The rows are grouped in 4 ways, from coarse to fine. Each group lies inside one group of the grouping before and may be the whole of it. The rows also spread widely along 14 directions, which tell nothing about the answers.
In the rows, 128 means zero.
Some rows, each with its group in each grouping after it:
[142 131 173 119  83 158 184 185 117  91 114 124  99 166 129 127 138 114
  98  79 164 133  94 131 145 139 162 114] => Q888 kameb lub Q81
[145 165 148 110 130  70 152 143 130 144 154 154 123 121  93 105  82 151
 129 175 123 148 153 125 139 130 123 149] => Q50 tedib Seb Q183
[ 90  91 158 143 125 178  74 133 154 148  79  97 134 104 137 144 177 113
 127 121 154 128 143 106 114 165 125  72] => Q660 pinol dumi Q160
[130 137 170 102 112 145 170 142 160 116  86 108 124 125 145 118  95 101
 106 118 163 132 130 156  78 155 119  99] => Q663 kezak manog Q97
[ 96 130  98 125  89 117 124 179 131 146 108 106 134 131 114 140 131 140
 119 140 142 161 104 129 122 170 113  84] => Q50 tedib Seb Q960
[133 136 116 167 130 178 165 124 110 138  95 117 130 125 144 123 120 101
 132 125 141 128 143 152  92 159 115 103] => Q663 kezak Vitaz Q280
[122 108 131 171 159 133 105 105 142 177 140 103 119 121 138 161 152 104
 127 168 123 111 111  85 100 157 108 118] => Q663 kezak manog Q691
[131  99 171 127 119 144 140 110 111 132  80 109 147 142 130  82 125 136
 126 116 143 130 149 131 120 102 102 114] => Q663 pupo Lotug Q731
[126 123 140  91 121 144 160 127 147 129 133 136 122 125 133 101  87 139
 134 133 125 132 131 133 165 112 136 109] => Q663 zigaf Keb Q153
[137 137 142 114 147 103 129 103 148 150 100 122 125 128 137 100 140 118
 120 163 152 128 135 132 128 139 142 122] => Q888 gizeg Boki Q347
[105 117  93 125 133 147 131 133 168 116 121  86 113 136 181 168 138  92
  99 105 148 119  58 128  89 171 127  86] => Q50 tedib zugo Q564
[143 172 129 141 159  88 116 140 164 160 182 156 125 126 129 166 141  96
 137 168 106 122  92 117 137 137  99 158] => Q888 kameb vov Q700
[144 165 146 113 126  97 169 148 162 140 156 157 127 121 114 132  96 111
 128 154 136 141 126 130 142 142 128 147] => Q50 Ruv gena Q770
[127 141 165 132 164 157 103 130 161 146  95  99 121 112 165 153 162  88
 130 136 146 113 122 126  85 165 103  82] => Q660 nupuf gabat Q344
[131 106 145 118 140 122 156  92 130 131 106 133 159 144 134  90 121 106
 123 126 146 137 143 143 108 116 106 142] => Q888 gizeg nefi Q133
[122 116 108 148 123 120 144 141 109 136 112 124 132 155 125 129 156 118
 120 128 129 141 100 124 134 148 125 125] => Q50 tedib bege Q329
[137 168 182  89 125 127 136 161 170 103 150 137 106 109 132 138  80 121
 123 119 113 117 124 137  97 126 108 138] => Q663 zigaf Keb Q78
[128 122  96 115 143 121 114  88 138 116 126 141 116 121 144 105 136 134
 134 128 104 117 133 143 180 109 181 147] => Q663 kezak Vitaz Q234
[148 153 124 144 160 138 120  96 130 149 160 154 140 124 146 110 117 133
 156 144  99 103 133 134 161  92 105 146] => Q888 favi losos Q7
[ 85 102 118  60  86 166 157 167  80  61  99 145 115 127 100  89 104 145
 115  70  99 177 162 169 134 145 148 131] => Q50 tedib zugo Q962
[133 129 137 162 161  80  84 137 136 202 126 108 130 144 105 152 219 102
 127 181 169 158 112  78 153 145 110  91] => Q888 gizeg Boki Q673
[132 171 145 106 132 101 115 140 143  95 164 131 104 105 114 126  93 134
 113 118 139 142 168 138 106 133 148 132] => Q888 gizeg sural Q86
[117 117 112 162 108 150  95 136 134 118 171 122 153 138 126 146 119 155
 144  84 122 117 100  99 169  73 104 117] => Q50 tedib bege Q423
[133 149 132 137 127 124 122 156 116 118 164 113  96 133 132 145 105 145
 116 126  94 112  88 120 101 129 113 134] => Q663 kezak dibaf Q235
[147 124 139 110 143 121 146 121 103 118 126 126 112 145 118 100 155 123
 117 106 160 166 159 129 173 109 170  99] => Q663 pupo vame Q375
[ 88 115 115 101 109 171  82 141 128 136 106 133 121 101 131 111 142 152
 148 138  86 118 129 138 159 138 133 121] => Q888 gizeg nefi Q930
[117  73 133 113 146 184 173 106  89 111 174 126  96 149 135 111 103 126
 111 102 122 138 129  99 149 122 153 117] => Q888 kameb vov Q18
[110 115 143 153  80  82  94 130 196 161 109 123 156 127 129 147 128 138
 118 173 128  88  81 101 121 143 110 170] => Q888 kameb lub Q399
[121 131 133 148 144 136 103 134  90 131 137 108 101 123 120 129 138 145
 122 135 114 133 148 105 109 155 136 110] => Q660 nupuf kon Q838
[137 134 139 179 124 159 132 127 162 149 142 119 115 124 164 140 111 140
 134 146 138  76  91  97 154 135 148 113] => Q660 pinol rafip Q288
[113 103 159  94 147 158 136 124 131 136 132 137  95 127 141 118 138 115
 120 144 105 122 125 116 140 153 143 134] => Q888 favi losos Q7
[105  88 151  95  90 135 150 139 135 124 127  97 105 139 139 110  79 165
 100 139 125 119 100 103 116 137 136 112] => Q663 pupo vame Q375
[ 98 105 127 123 142 127 106 111 135 134 141 112 113 109 116 134 122 117
 109 144 138 146 160 108  86 167 135 121] => Q888 gizeg Boki Q347
[104 158  94 130 113 164 111 121 145 150  65 118 180  83 141 110 103 115
 157 136 143 150 190 193  80 154  70  75] => Q663 pupo vame Q375
[112 128 121 126 142 121 108 102 189 140 154 124 147 102 143 138  96 128
 129 137 151 127 137 118 128 127 124  97] => Q660 pinol dumi Q160
[129 131 117 142 161 114  93 130  72 135 122 139 112 136 109 122 188 130
 137 138  80 140 138 124 140 137 124 151] => Q50 tedib bege Q329
[118 139 126  88 121 178 143 161 106  94 116 118  87 124 142 116 117 131
 121  94 110 140 125 159 127 139 145  92] => Q663 kezak Vitaz Q234
[110 147 116 124 123 212 182 165 125 146 120 120  98 113 161 141  94  97
 127 143 129 125 113 150  83 206 109  78] => Q888 kameb lub Q399
[109 121 132 113 113 154 128 127 163 120 123 119 140 123 151 126 108 121
 121 110 140 122 121 141 113 133 111 109] => Q888 favi losos Q7
[119 117  94 174 107 141 143 157  75 136  73 129 121 151 122 131 190 107
 123 132  95 130  98 147 120 181 139 150] => Q663 kezak Vitaz Q234
[124 143 111 170 157 151  77 109 105 145 123 131 114 104 131 130 174 120
 148 146 103 111 163 126 132 151 145 139] => Q888 gizeg sural Q86
[122 124 113 152 127 157 128 130  81 120  98 119 133 135 124 109 137 131
 132 110 121 140 152 142 109 141 113 113] => Q50 tedib bege Q329
[ 98 110 155 124 151 174  84 113 119 125 127 123 129  91 114 126 115 126
 141 117 105 138 195 122  84 137  91 125] => Q50 tedib Seb Q960
[142 145 137 182  84 131 160 161  78 128  97 117 124 148 110 105 106 156
 120 140 138 120 132 125 101 158 125 130] => Q50 tedib bege Q329
[115  96 105 141 123 134 165 149  88 146 144 139 128 169 123 127 135 135
 128 140  81 127  62 107 152 135 104 149] => Q50 tedib bege Q329
[121 120 120 110 117 132 128 124 111 113 117 111 145 133 110  96 110 144
 126  93 159 175 172 145 136  94 117  77] => Q663 kezak Vitaz Q234
[164 152 182 105 170 124 147 147 102 108 121 126  94 151 134 121 165  97
 116 103 117 138 118 137 111 120 119 129] => Q663 zigaf Keb Q78
[105 130 158 127 118 175  87 149 159 115 135 114 132 104 130 152 115 128
 136  96 135 123 138 113 116 119  94 100] => Q50 tedib zugo Q564
[117 133 101 129 141 139 135 110 143 143 108 119 138 109 137 124 119 102
 130 139 148 152 159 152 105 154 120  91] => Q663 kezak Vitaz Q234
[117 149 149 127 145 146 100 119 164 133 147 142 123  82 128 141  92 117
 145 147  97 112 163 132  96 135 101 146] => Q663 kezak Vitaz Q234

New rows. What belongs after each?
[ 98 100 133 124 103 163 103 124 154 127 123 133 135 110 132 121 122 138
 136 125 118 109 128 118 151 127 141 137] => Q888 gizeg nefi Q930
[ 87 106  80 122 115 175 112 101 149 110 151 140 160 104 128 121  96 128
 144  90 131 141 159 144 151 107 131 116] => Q888 gizeg Boki Q347
[ 97  66 140 115 109 121  96 110 127  99 122 130 171 152 108 111 151 147
 125  72 114 141 126 111 170  69 125 150] => Q660 nupuf kon Q838
[111 150 132  98 114 115  90 114 177 128 137 122 141  80 126 110  65 159
 140 143 133 132 178 142 126 110 115 106] => Q663 pupo Lotug Q731
[131 106 171  98 125 171 182 141 102  85 112 119  90 154 163 103 100 137
 107 103  92  92  86 131 106 142 145 145] => Q660 nupuf gabat Q344
[116  92 153 163 109 124 145 164 165 138 136 149 138 149 105 183 193  64
 116 114 138 136  79  89 153 155 139 165] => Q663 zigaf Keb Q78
[152 152 150 168 148 148 127 132  96 135 161 124  91 129 129 127 127 134
 124 138 130 113 146 105 121 142 137 122] => Q888 favi losos Q7
[134 167 137 130 105 123 134 140 140 123 110 105 106 102 132 119  74 145
 116 149 143 119 154 145  76 165 136 106] => Q663 kezak manog Q691
[122  93 142 176 163 168  85  72 112 123 119 128 174 115 122 124 148 103
 148  86 124 128 191 122  96  95  82 147] => Q50 tedib Seb Q183
[133 158 141 110 136  75 109 131 109 149 153 115 162 120  81 104  75 163
 137 141 133 179 180 134  91  84  42  95] => Q663 kezak manog Q691
[110 100 107 140 142 130 109  74 128 149 120 121 158 120 132  98 119 134
 138 142 130 129 161 125 127 116 117 125] => Q888 gizeg sural Q86
[125 149 140 128 129 145 105 142 138  84 144 164 137 112 119 145 130 108
 143  81  72 118 134 158 118 101 105 189] => Q663 kezak Vitaz Q234
[119 135 100 125 113 150 141 121 116 121 111 151 138 111 126  98 102 136
 148 129  96 128 159 161 142 133 136 141] => Q663 zigaf Keb Q78
[ 91  89  72 125 117 140 113  89 109 124 145 137 180 115 105 103  91 148
 146 102 109 164 176 138 139 100 101 130] => Q50 Ruv gena Q770
[108  72 116 119 142  73 136  98 134 114 136 121 156 156 118 130 142 107
  97 110 140 161 120 113 110 130 128 146] => Q660 nupuf gabat Q344
[104 114 114 130  82 105 138 153 139 119 134 122 161 136 103 131  92 138
 117 109 136 155 122 129 105 125  95 123] => Q663 zigaf Keb Q78
[ 95  98 131 109 112  92  51 130 152 123 150 132 121 114  97 141 150 158
 126 130  89 131 125  96 167 103 145 159] => Q663 kezak Vitaz Q234
[137 147 143 142 142  95 148 135 146 141 154 128 116 129 117 140 126  99
 109 152 160 142 135 113 108 160 139 131] => Q888 gizeg sural Q86
[137 130 164 117 132 160 152 141 138 109 118 111 116 134 143 134 121 100
 115  92 145 129 120 137  99 128 116 104] => Q663 kezak manog Q691
[ 92  84 115 161 141 204 118 115 109 161 104 157 185 115 119 134 160  86
 175 116  74 135 148 138 122 127  49 146] => Q663 zigaf Keb Q78
[109 120 115 141 138 127  98 114 142 130 160 122 130 114 117 143 125 120
 122 125 139 139 146 109 116 134 128 125] => Q888 gizeg Boki Q347
[109 112 131  70 189 150  94  70 196 118 148 112 102  95 175 132 136  91
 119 117 150 128 148 127 136 129 168  90] => Q888 gizeg sural Q86
[125 142 152  91 138 147 112 144 151 103 121 122  81 113 151 130 152 112
 112 115 129 117 117 135 130 153 174 120] => Q888 gizeg nefi Q930
[ 98 113  79 107 127 164 143  97 133 117 114 122 131 111 156 111  93 115
 120 117 132 139 153 164 100 162 137 103] => Q888 kameb lub Q399
[113 106 132 157 127 193 127 124 115 126 122 142 127 124 134 136 149  97
 137 113 110 116 137 126 129 150 129 144] => Q888 kameb vov Q700
[139 172 129 164 129 143 140 137 180 150 153 139 101 100 146 163 113  91
 127 168 157 106 129 118 130 186 163 122] => Q888 kameb vov Q700
[153 138 157 117 166 106 152 107 140 113 157 158 141 142 123 119 138  83
 123 105 144 146 143 137 132 101 121 161] => Q888 gizeg nefi Q133
[ 94 132  85  85 109 160 133 123 157  88 158 130 164 109 138 113  47 137
 135  73 135 153 146 171 109  94  89  98] => Q888 gizeg Boki Q673
[110 103  91  96 110 116 179 141 143 132 114 117 139 164 145 119 124 120
 110 124 149 154  69 136 154 139 132  92] => Q50 tedib bege Q329
[147 113 106 165 146 103 111  77 127 128 165 150 119 137 125 119 148 139
 133 133 109 104 124 104 209  87 196 177] => Q663 kezak dibaf Q235
[132 157 124 162 125 109  98 174  70 111 141 112  99 135 105 147 146 148
 115 121  94 133 118 115  82 157 105 142] => Q50 tedib zugo Q962
[128 152 123 124 149 171 101 111 144 128 123 117  98 102 174 129 122 120
 135 140 111  96 131 143 112 153 138 112] => Q888 kameb vov Q700
[122 112 135 122 157  95  91 138  84 115 145 129 102 147  94 133 188 128
 113 114 104 162 138 103 141 128 141 144] => Q50 tedib bege Q329
[113 141 133 114 123 141 104 148 134 113  82 124 119 124 147 127 170 110
 125 117 103 112 108 160 107 157 131 143] => Q888 gizeg sural Q86
[105 111 127 107 124 149  95 128 111 106  81 105 129 121 134 110 154 139
 125  98 131 143 156 145 125 139 140  90] => Q660 nupuf gabat Q344
[136 149  75 184 147 158 100  93 107 167 116 135 152 117 146 114 153 129
 166 153 113 112 145 145 162 123 116 115] => Q888 kameb vov Q18
[104  85  72 165 118 114 122  67 165 164 145 121 147 114 146 128 101 138
 127 173 128 105 122 101 146 142 156 141] => Q663 pupo vame Q375
[ 76  77  94 143 121 179  73 130 117 119 118 108 146 127 125 149 193 109
 132  73 129 151 132 121 142 130 127  98] => Q888 gizeg sural Q86
[116 139 154  87 104 135 133 147 167 125 114 119 142 111 126 116  95 130
 127 118 161 153 153 145 126 119 109  84] => Q663 pupo vame Q375
[133 146 165 155 114 167 132 129 102 132  69 153 146 113 112  88 141 119
 152 134 121 117 190 159 124 141 125 155] => Q888 gizeg sural Q86
[144 175  69 151 172 118 155 112 134 173 151 139 137 128 170 134 114  96
 145 180 100 110  83 157  97 159  82 136] => Q888 gizeg nefi Q133
[130 155 109 142  93 207 162 171  97  91 162 117  80 129 148 119  85 161
 127  87 132 108 115 131 163 133 181  86] => Q888 gizeg sural Q86
[120 133 117 128 163 116 122 119 143 142 130 145 112 111 131 135 159 102
 124 152 123 139 138 130 141 173 164 126] => Q660 pinol dumi Q160
[122 136 161  77 130  96 134 153 140 130 132 126 116 131 117 115 117 129
 110 144 131 150 118 129 109 137 109 122] => Q888 gizeg nefi Q930
[136 160 167  83 135  74  85 150 140 121 134 114 104 122 118 117 127 169
 120 143 124 135 133 118 142 112 135 107] => Q660 nupuf gabat Q344
[127 192 105 160 134 145 110 138 134 141  73 151 161  88 129 129 136  94
 161 145 118 132 180 191  82 175  84 131] => Q50 tedib bege Q329
[122 144  95  99 144 137 139 126 116 119 148 159 118 125 132 108 114 139
 147 130  84 134 127 150 176 117 139 138] => Q50 tedib bege Q329
[114 130 127  95 116  79 112 139 186 140 144 127 126 120 122 141 120 132
 119 150 132 140 104 114 151 130 137 121] => Q663 zigaf Keb Q78
[113  77 163 144 153 113  98  94 124 164 158 127 119 130 103 135 149 124
 118 167 117 130 146  65 123 136 119 155] => Q888 kameb lub Q81
[112 104 136 133 112 124  89 132 113  94  88 103 107 127 114 126 174 130
 101  96 149 143 155 117 121 155 175 122] => Q50 tedib zugo Q962
[125 148  65 114 139 146 127  97 129 125 185 128 107 113 154 109  71 160
 137 135 123 128 139 135 175 114 161  89] => Q888 kameb vov Q700
[125 151 123 136 117 111 177 167 118 124 106 112 100 129 129 142 109  99
  93 150 141 145 116 146  42 223 128 125] => Q50 tedib Seb Q183
[149 149 111 149 146 146 169 110  90 161  78 113 144 137 151  89 125 114
 138 150 142 140 149 166  96 147  93  88] => Q663 pupo vame Q375
[117  89 114 113 162 168 133 105  60 101 111  90 114 148 145  99 145 131
 114  79 130 157 152 134 107 129 133  72] => Q660 nupuf gabat Q344
[103  91 102 145 119 163 132 113 138 136 127 116 153 138 147 130 121 126
 135 112 131 123 102 116 144 121 113 107] => Q50 tedib bege Q423
[152 128 172 128 159 162 136 124  89  98 152 110  95 143 134 119 121 127
 116  81 122 126 138 118 108  96 120 115] => Q663 kezak manog Q97
[108  95 142 118 107 133 147 135 139 138 114 116 133 133 124 121 111 128
 117 136 130 136 118 113 112 143 115 118] => Q663 zigaf Keb Q78
[109 135 109 179 114 127  23 129 116 139 134  91 155 110 105 138 153 181
 148 109 138 136 165  98 148  95 109  78] => Q660 nupuf kon Q838
[113 122 124  87  70 106 172 172 142  86 137 132 121 160 120 116  98 144
  96  96 135 139  72 139 151 123 160 143] => Q888 gizeg Boki Q347
[130 130 148 161 139 151 154 128 104 146 121 142 146 123 116 107 104 126
 141 139 131 138 169 132 109 140  96 122] => Q660 pinol rafip Q288
[150 133 158 122 149 132 155 123 109 124 125 121 108 156 138 103 136 121
 115 122 137 124 111 125 127 116 133 127] => Q888 gizeg Boki Q347
[129 149 148 125 125 136 113 114 146 133  92 120 153 103 125 100  98 137
 142 132 156 136 183 143 111 120  96  99] => Q50 tedib zugo Q962
[144 159 121 134 177 162 141 118 128 131 151 133 110 124 158 143 136  84
 131 115 128 127 129 145 110 141 113 110] => Q888 kameb lub Q399
[103 132 144 113 122 178  92 127 154 123 109 123 146 100 148 130 109 122
 142 108 109 112 142 151  89 126  74 120] => Q888 kameb lub Q399
[120  92 180  83 141 116  61 148 138 110 115  82  87 154 134 139 226 124
  94  86 161 145  93  88 160 109 165  86] => Q888 gizeg nefi Q133
[117 128  73 132 177 181 135  99  86 150 113 118 123 122 169 110 143  99
 143 139 100 131 132 164  90 165 100  99] => Q888 gizeg nefi Q133
[122 154 142 109 142 119  86 171 161 119 161 106  66 117 147 176 166 109
 102 131 128 118  80 108 113 173 157 114] => Q888 gizeg nefi Q133
[170 141 178 147 137 186 163 103  77 115  77 126 126 142 144  62 114 138
 143 103 128 102 164 159 132  88 127 123] => Q663 kezak dibaf Q235
[184 142 106 221 177 159 179  90  54 166 122 117 112 168 166 101 163 105
 135 154 139  94 109 120 126 145 138 125] => Q888 gizeg nefi Q133
[120 166 106 139 123 188 142 150 102 107 141 159 129 103 131 123  82 131
 157 110  78 117 147 164 117 137  96 144] => Q50 tedib zugo Q564
[111 110 115 114 123 128  97 109 130 121 122 103 127 122 149 117 113 152
 122 124  99 114 117 131 105 119 115 126] => Q663 pupo vame Q375
[118 100 106 182  96 112 140  89 153 150 117 127 171 137 138 122  97 127
 122 155 133  96 113 120  99 142 111 170] => Q888 kameb lub Q81
[141 121 171 128 159 149 158 125 114 117 159 109 101 147 141 125 112 110
 107 110 140 124 121 106  91 126 117 119] => Q888 gizeg sural Q86
[134 109 124 118 162 141 153  77 136 120 108 134 139 130 156 103 124  93
 129 116 119 124 141 151 112 123 128 142] => Q663 zigaf Keb Q78
[107 141 145  95 123 116  92 136 161 141 138  99 117  91 124 130  85 149
 120 154 141 146 163 122  88 145 104  81] => Q663 pupo vame Q375
[131 128 163 102 130 117 130 102 160 106 159 173 135 120 126 114  93 126
 133 126  86 103 135 134 140  95 124 207] => Q888 kameb lub Q81
[120 143 137 141 110 149 108 118 156 125 108 111 129  93 134 120  88 137
 130 132 150 117 169 141 105 138 136 104] => Q663 kezak dibaf Q235
[122 115 116 133 137 152 132 111 102 123  85 130 150 132 136 106 145 108
 138 107 102 134 142 160 104 130 101 135] => Q663 zigaf Keb Q78
[ 99 109 127 141 146 176  76  97 173 146 117 113 150  88 141 152 141  94
 144 117 141 129 164 127 112 133 104  94] => Q663 kezak manog Q97
[118 134  74  93 140 144 162 112 101  99 142 107  76 116 152 101  71 146
 105 125 117 146 145 158 103 162 174  91] => Q663 kezak Vitaz Q280
[132 146  96 146 145 135 132 131 112 142 153 124 119 124 132 133 120 127
 136 135 116 137 128 127 128 136 118 105] => Q663 zigaf Keb Q78
[121 109 117 169 110 166 179 124  77 144 120 117 158 149 118  94  80 134
 129 128 142 140 143 130  82 135  74 112] => Q888 gizeg Boki Q673
[101  65 114 153 164 178 137  95 115 169 135 128 123 131 133 136 161  97
 136 147 119 134 128  87 150 157 135 117] => Q50 tedib Seb Q960
[103  80 157 153 107 133 147 133 134 113 108 132 135 138 113 146 140  92
 103 117 132 129 125 107  85 175 132 172] => Q50 tedib bege Q423
[121 131 147 130 134 141 104 145 124 121  81 128 147 136 134 140 185  84
 126 104 108 132 115 159  84 146  80 147] => Q888 kameb vov Q18
[136 135 166 123 135 100 126 143 140 115 141 158 117 124  97 137 146 105
 123 126 110 139 147 122 138 131 140 175] => Q663 zigaf Keb Q153
[ 80  48 135  50  88 116 180 139 151 122 124 110 165 161 109 101  78 138
 102 101 150 187 102 120 137 100  89  84] => Q663 zigaf Keb Q153
[110 132 183  80 133 152 169 119 218 106 157 150 132  89 156 147  32  83
 118 132 110 102 131 145  48 150  86 170] => Q663 pupo vame Q375
[133 123 149 130 114 114 122 128 133 119 150 125 133 145 117 124 121 139
 118 109 141 133 125 112 139  99 122 132] => Q888 kameb lub Q81
[103 123 118 149 118 138 103 128 171 133 155 112 143 113 126 158 114 114
 121 119 160 133 128 108 106 138 114 106] => Q888 gizeg Boki Q347
[112 118  83 150 131 143 145  95 126 149 104 121 149 119 144 110 103 122
 133 151 138 131 144 139 110 160 118 108] => Q50 tedib zugo Q564
[130 134 138 118 127 133  98 148  99 109 133 113  88 128 122 120 156 149
 122 107 118 138 136 121 159 118 160 108] => Q663 pupo Lotug Q731
